The rows are grouped in 4 ways, from coarse to fine. Each group lies inside one group of the grouping before and may be the whole of it. The rows also spread widely along 11 directions, which tell nothing about the answers.
In the rows, zero is written as 128.
Some rows, each with its group in each grouping after it:
[187  77  83 112 155 152  83 128 157 126 135 125 147 175 168 124 158 111
 146  83 175 190 119]	lun Megot Lebin Q_111
[150 103 129 121 124  64 131 130  79 162 167 128 130 149 149 117 122 141
 170 104 163 143 158]	gavag pap lonu Q_137
[147 201 135 173 159 208 148 140 100 152 136 138 155 108 121 116  92 121
 120 118 117 126 116]	gavag mome ruf Q_197
[115 153  92 135  86 130 152 170 126 165 129 110 147  85 100 109  89 105
 103 138 127 152 160]	gavag pap laf Q_461
[176 109 133 167 136 130 133  95 110 140  90 124 138 142 132  60 158  86
 181 125 140 157 129]	gavag mome Mel Q_269
[ 96 133 148 127 142 138 150  74 138 128 110 121 103 195 147 119 144 115
 146 104 142 146 116]	lun nopo Tibe Q_33
[ 71 150  79  91 124 106 134 116 155 108 130 162 161 104  65 133 141 124
 169 120 112 128 176]	lun Fopi Letig Q_835
[ 81 158 121 107 120 149 173 102 116 155 171 143  69 101 144 135 105 152
 115 126  96 173 159]	lun tiz gikul Q_9
[148 112 152 108 113  91 111 167 138 110  96 115 173 187 108 143 126  99
 110  94 177 133 166]	lun tiz mefi Q_275
[102 165 140  95 105 146 157 167 162 112 126 109 159 148 108 116 105 102
  93 109 130 114 185]	gavag sapes pone Q_695
[115 125 173 136 147 145 142  97 123  96 121 190 124 116 103 158 163 145
 178  88 138 180 159]	gavag mome ruf Q_693
[170 136 127  85 169  75  72 127 119 106  81 191 112 146 148 163 136 166
 148  98 160 161 156]	lun Megot Lebin Q_457
[147 162  94  98  98 104 113 121 138 131  51 129 157 113  96  67 150  87
 124 147 128 115 166]	lun Megot mozez Q_324
[133 131  77 120 148 100 142  81 103 138 150 130 131 142 130  57 131 115
 205 132 100 117 138]	lun Fopi Letig Q_997
[151 106 120 143 116 111 150 131  92 153 143 146  81  92 158  99 107 141
 142 126 111 206 163]	gavag mome Mel Q_365
[193  92 152 123 173 141 113 102 110 121 141 141  82 183 196 121 140 134
 152  84 147 184 133]	lun tiz gikul Q_988
[163 138 131 159  81 145 145 156 110 174 119 113 187  93  93  99 136  79
 106 120 153 140 158]	gavag mome zov Q_880
[173 127 138 147 137  98 117 147  94 116  62 150  99 135 143 112  96 133
 132 132 127 192 133]	lun Megot mozez Q_820
[ 97 155 176 142 136 146 159 129 135 114 119 129 155 172 104 143 128 113
 142  97 154 131 146]	gavag sapes sobit Q_960
[173 110 128 157 142 174 140 119 147 104  82 131 116 132 142  63 139  88
 167 125 116 191 139]	gavag sapes Kito Q_611
[100 130 145 120 138 151 181  84 115 121 177 140 110 139 141 111 124 130
 168 101 105 151 160]	gavag Pama ral Q_103
[126  89 140 147 132 128 169 140 119  70 131 145 112 126 104  98  89 115
 178 120  86 201 167]	lun tiz mefi Q_398
[107  90 108  99 141  82 139 110 141  95 138 149 100 150 131  92 141 136
 205 116 115 175 179]	gavag sapes sobit Q_27
[123  51 157 144 119 151 171 117 138  82 177 118 163 164 111 110 153  89
 205  76 144 181 162]	gavag pap lonu Q_675
[162 101 121 138 157 134 118 155 133  94 120 142 151 147 106 126 120 114
 173 102 134 175 142]	lun tiz gikul Q_9
[ 81 161  78 115 160 139 148 121 165 117 136 111 169 169  94  84 124 103
 190 125 121 100 130]	gavag sapes pone Q_695
[146  98 138 159  94  98 184 101  67 159 163 103 125 115 134  46 123  99
 189 135 119 150 158]	gavag pap lonu Q_675
[180 157 123 143  98 105 113 130  66 209 117 131 151  89 135 134 137 129
  93 125 171 141 136]	lun Megot mozez Q_820
[125 146  76 120 135  74 100 153 114 183 117 148 133 110 123 146 114 154
 145 126 166 152 132]	gavag pap lonu Q_137
[156  98 160 134 140  93 124  68 114 102  82 154 134 170 121  99 183 105
 204 104 147 142 139]	lun Fopi Letig Q_997
[128 140 139 148 170 131 138 107 126  66  48 157  94 166 119  87 106 119
 188 137  97 175 120]	lun Megot mozez Q_324
[137 104 124 120 123 157 158 133 125  68 172 137 191 123  81 103 132  99
 182  93 106 147 186]	lun Megot mozez Q_324
[ 89 107 154 135  95 130 198 136 124 114 157 113  82 147 144 102  85 123
 128 124 107 195 177]	gavag sapes Kito Q_611
[116 152 175 130 132 140 180 128 102 124 165 130 118 147 137 118  99 134
 141 106 118 134 167]	gavag sapes pone Q_695
[137 116 119  82 130  68  89  99 145 144  95 135 146 185 127 140 183 118
 145  97 190 123 148]	lun tiz mefi Q_398
[157  85 106 192 131 119 140 131  92 151 147 117 191 117  80 105 138  95
 198 121 152 167 114]	lun tiz mefi Q_275
[181 104  94 172 140 118 157 171  87 142 157  90 130 150 155  44  61 105
 168 140 113 168 134]	gavag sapes Kito Q_611
[141  99 120  85 105  69 135  97 101 155 151 101  89 201 190  90 132 125
 126 112 155 146 156]	lun Megot mozez Q_324
[163 134 112 143 138 167 124  70 131 154  93 126 120 137 152  56 175  90
 160 128 135 148 116]	gavag mome ruf Q_197
[107 167 123 189 194 150 149 106 115 126  76 126 116 186 124  82  90 112
 208 141 118 139  62]	gavag pap lonu Q_137
[116 101 138 118 133  80 119 101 137  88  76 157 134 164  97 129 162 122
 187 113 155 166 147]	lun Megot Lebin Q_111

New rows, each followed by its group in each grouping:
[ 93 128 103 151 143 153 173 107 103 161 195 127 107 125 143 113 101 141
 176 118 116 171 120]	gavag pap lonu Q_137
[155 170  84 108 199 111  94  85 128 133  79 172 115 138 142  88 143 139
 202 127 121 123 121]	gavag Pama ral Q_103
[118 113 163  95 142  98 146  73 116  85 128 172 107 142 126 104 165 134
 213  97 119 142 188]	gavag pap lonu Q_137
[110 150 174 183 154 187 166  80 106 146 140 136 142 161 120 135 150 116
 167  97 153 148  94]	gavag mome ruf Q_693
[160  96 157 141 132 162 140  92 126 111 115 147 102 139 153  94 161 111
 159 102 130 190 147]	gavag mome ruf Q_197
[157 140  78 120  93 143 125 106 119 210 137  93 134 115 162  85 146  99
  86 134 157 147 126]	lun Megot Lebin Q_111
[121 181 146 156 117 142 154 134 123 170  80  99 123 150 134  96 105 103
  99 142 145 127 115]	gavag sapes pone Q_695
[162 124 108 142 116 132 116 160 135 155  98 107 148 143 128 117 113  96
  99 121 156 166 126]	lun tiz mefi Q_398
[164 129 180 156 154 121 143 134 111  78  75 138 154 187 105  81 119  88
 185 107 128 129 146]	gavag mome zov Q_880
[145 119  61 115  90 122 103 132 157 178 102 110 177 104 105 106 170  87
 109 121 168 149 144]	lun nopo Tibe Q_33
[176 147 112 121 174  94 117 134 103 136 126 108 145 197 157  58 110 112
 179 121 137  96 140]	gavag sapes sobit Q_27
[150 130 126  91 147 139  97  84 148 168 127 123 115 194 187 139 179 119
 129  81 194 135 124]	gavag pap laf Q_461
[147 162 115 146 136 175 170 139  87 166 214 129 157  74 126 104 102 133
 148 113 108 131 160]	gavag sapes pone Q_695
[136 113  95 154 145 127 158 121 108 113 134 121 131 137 117  63  99 106
 189 131  94 160 135]	lun nopo Tibe Q_33
[ 62 164 116 115 163 174 151  98 175 109 143 122 168 192 102 127 142 104
 164  94 134 107 130]	gavag mome Mel Q_269
[164  64 119 119 135 109 131 153 129  88 161 117 158 175 123 105 116 103
 172  89 135 169 166]	lun tiz mefi Q_398
[171 109 134 157 166 178 124 163 139 101 125 131 161 165 135 125 113 103
 152  83 141 179 127]	gavag mome Mel Q_365
[126 165  95 169 150 166 142 160 108 128 145 146 196  84  69 141  86 125
 154 121 121 148 123]	lun Megot Lebin Q_457
[ 88 163 139 119 102 136 166 114 112 163 159 130 127 110 112 147 117 131
 102 117 128 138 160]	lun tiz mefi Q_398
[154 163  64 131 126 137 125 146 119 168 126 103 179 105 104  70 112  89
 129 143 121 111 139]	lun tiz mefi Q_275
[100 173 114 156 147 144 173 150  96 133 148 139 118 115 111 103  59 142
 148 137  92 152 135]	gavag mome ruf Q_693
[163  99 186 154 131 162 182 147  88  95 207 127 154 134 133 107 106 116
 168  82 113 164 190]	gavag sapes sobit Q_27
[154 103 137 131 147 115 110  73 119 167 123 149 111 172 165 128 193 125
 171  91 183 165 117]	gavag mome zov Q_880
[168 141 133 165 167 159 129  77 105 134  86 153 100 135 152  88 139 112
 173 126 116 166 102]	lun Fopi Letig Q_835
[178 111 159 200 143 157 161 159  70 144 168 105 151 149 130 120  79 110
 141 106 137 168 116]	lun tiz gikul Q_988
[147 145  93 101 124 147 103 115 168 157  95 112 171 152 131  95 178  80
 122 105 163 117 144]	gavag mome Mel Q_365
[109 119 102  89  95  47 134  99 129 134  89 125 110 138 114  66 148 106
 174 143 133 129 179]	gavag pap laf Q_461
[116 148  74 129 124 119 128 115 122 157 131 154 160  57  69 115 150 123
 168 137 120 142 157]	lun tiz gikul Q_988
[172 161 121 154 166 130 143 136  85 117 129 129 172 142 106  54 101 104
 191 124 108 101 140]	gavag mome ruf Q_693
[169 142  82 143 120 103 117  99 110 186  71  80 130 173 159  39 128  80
 130 155 153 124  92]	lun Megot Lebin Q_457
[173 117 156 200 146 138 163 162  76 134 124  95 121 178 147  89  50 103
 136 128 123 176 100]	lun tiz mefi Q_398
[ 46 147 113 101 100 104 178  87 126 120 142 124 124 142  95 106 127 121
 153 131 105 131 163]	lun Megot mozez Q_820
[ 90 150 132 100 121 117 174 124 112 123 152 136  72 129 138 113  83 144
 123 131  86 159 175]	lun tiz gikul Q_9
[138 153 119 103  95 143 125 134 149 113  80 121 187 124  86 100 151  78
 109 116 135 119 170]	lun Megot mozez Q_820
[152 141 104 137 139 117 133 141  98 182 160 103 146 159 156 101 106 119
 133 112 149 127 129]	gavag mome Mel Q_365
[148  84 101  90 133  85 127 105 102 135 190 152  98 134 166 103 142 156
 179  99 130 171 182]	gavag mome ruf Q_197
[174 112 139 134 102 137 149 134  95 123 151 149 137  78 124 108 123 113
 130 109 108 173 189]	lun Fopi Letig Q_835
[157 157 125  96 159  98  90 136 131 112  71 173 125 128 113 140 137 139
 148 115 138 139 159]	lun tiz gikul Q_9
[199 106  90 164 149  99 125 147  59 149 160 139 146 103 136  94  89 137
 180 127 126 174 132]	lun Megot Lebin Q_457
[154 115 151 154 102 150 132  94 115 152  90 144 119 110 133 131 169 111
 122 114 159 196 127]	lun Megot mozez Q_324
[172 127 126 151 141 145 164 182  97 116 174  96 177 157 128  76  56  98
 146 106 108 130 155]	gavag Pama ral Q_103
[155 116  32 119 123  56 111 127  96 151 104 136 123  90 116  47 115 124
 187 164 103 162 146]	lun Megot mozez Q_820
[ 84 171 138 118 100 150 180  89 108 142 144 146 102  87 118 117 119 134
 115 135 100 153 167]	lun Megot Lebin Q_111
[139 134 142 138 125  52 152  70  35 154 135 158  99 110 130  92 134 153
 195 138 117 142 153]	lun Megot mozez Q_820
[148 130 128  92 120 137 123 157 146 140 145 105 150 179 161 124 123 105
  90  84 157 132 169]	gavag mome Mel Q_365
[ 44 165  90 131  97 110 172 170 141 117 122 134 164  89  38 135  74 123
 126 142  99 145 167]	lun nopo Tibe Q_33
[129 168 103 138 140 130 147 132 120 121 101 110 172 139  83  63 104  83
 159 144 104 100 140]	lun tiz mefi Q_275
[200  90  69 102 150  88  96 161 112 125 155 110 157 178 159  81 104 118
 159 107 148 148 148]	lun Megot Lebin Q_111
[135 146 127 119 127 140 150 123 131 107 117 122 165 135 104  63 127  85
 171 118 112 110 169]	gavag pap lonu Q_137
[146 166 178 107 158 158 125 107 141  92  73 147 109 175 141 122 135 113
 120 102 127 130 153]	lun tiz gikul Q_988
[173 103 112 174  95 125 128 144 116 145  66  94 161 136 111  71 128  69
 128 140 150 175 114]	lun Megot mozez Q_820
[ 97 147 127 100 127 124 120 155 173  91  74 143 148 150  85 149 120 112
 112 114 137 150 163]	lun tiz mefi Q_275
[118 178 138 137 159 143 160 126  88 144 171 132 131 158 138 117  87 143
 143 109 122 115 135]	gavag mome ruf Q_693
[152 121 166 101 135  92 124 133 102  99 118 179  88 136 152 154 112 155
 129  96 127 177 185]	lun Fopi Letig Q_835
[166 126 105 148 140 105 111  69 108 152  56 162  95 102 135  55 174 116
 194 151 127 169 124]	gavag mome ruf Q_197
[ 95 144 132 125 125 192 161 118 150 110 131 154  92 108 134 143 108 126
 106 111  95 197 153]	lun Fopi Letig Q_835
[178 139 150 163 145 133 140 105  73 167 128 119 113 144 156  96 121 118
 142 123 138 143 119]	lun tiz gikul Q_988
[122 147  96 142 112 121 154 110 133 166  94  92 124 138 128  42 129  87
 149 158 125 130 125]	gavag sapes pone Q_695
[133  92 124 136 162  86 121 145 135  83 104 165 138 149  99 124 133 135
 214 106 141 183 156]	gavag sapes sobit Q_960
[ 92 137 108 141 112  99 174  85 113 142 111 101 118 145  98  48 126  90
 182 161 101 125 135]	lun tiz gikul Q_9
[164 173  79 110 164 122  73 166 137 172  96 153 144 128 145 152 120 144
 107 109 165 141 129]	gavag mome Mel Q_365
[151 141 130  73 132  81 116 117 112 132 107 161  50 127 176 116 116 158
 110 124 115 163 188]	lun tiz gikul Q_988
[163 120 151 201 126 161 145 111  99 188 100 135  91 101 159 118 142 122
 132 128 158 219 100]	gavag sapes sobit Q_960
[114 132 145 111 113  96 130 144 111 124 114 154 116 134 124 169 111 151
 108 107 146 177 161]	lun Megot mozez Q_820
[ 99 155 135 137 174 112 131  89 117 137 107 143 108 183 124 137 129 140
 173 119 143 133 104]	lun tiz gikul Q_988
[148 141  78 137 137 105  97 141 100 215 140 139 126 106 144 165 122 154
 109 124 176 171 109]	lun tiz mefi Q_275
[117  49 109 112 106 109 161 127 121 111 205 106 123 178 148 115 117 122
 161  92 137 198 162]	lun Megot mozez Q_324
[150 216 143 139 160 165 132 121  96 173 110 130 137 137 151 109 105 121
 118 120 137  91 118]	gavag pap lonu Q_137
[194  93 129 119 147  81  96  78 110 141  92 132 123 172 149  84 188 105
 193 112 166 142 134]	lun tiz gikul Q_9
[125 140 138 116 117  99 133 155 107 143 133 156 109 108 128 162  99 155
 121 109 144 168 172]	gavag pap laf Q_461
[133 119 144 109 168  89 134 184 105  78 149 162 104 165 143 147  51 168
 164  93 118 171 174]	gavag pap lonu Q_137
[115 151 188 120 113  69 174 108  79 128 113 151  70 129 142 100 107 152
 150 134 113 142 185]	gavag sapes pone Q_695
[109 178 170 183 157 183 151  91 102 145 117 147 157 140 101 165 135 127
 149 108 154 141  89]	lun Megot Lebin Q_111
[167 118 206 171 130 110 148  71  65 146 100 145 113 144 137 120 163 117
 165 111 156 156 134]	lun tiz mefi Q_275
[172 119 114 155 142 115 101 145 140 156  68 110 141 182 147 104 137  99
 139 121 184 163 105]	gavag sapes Kito Q_611
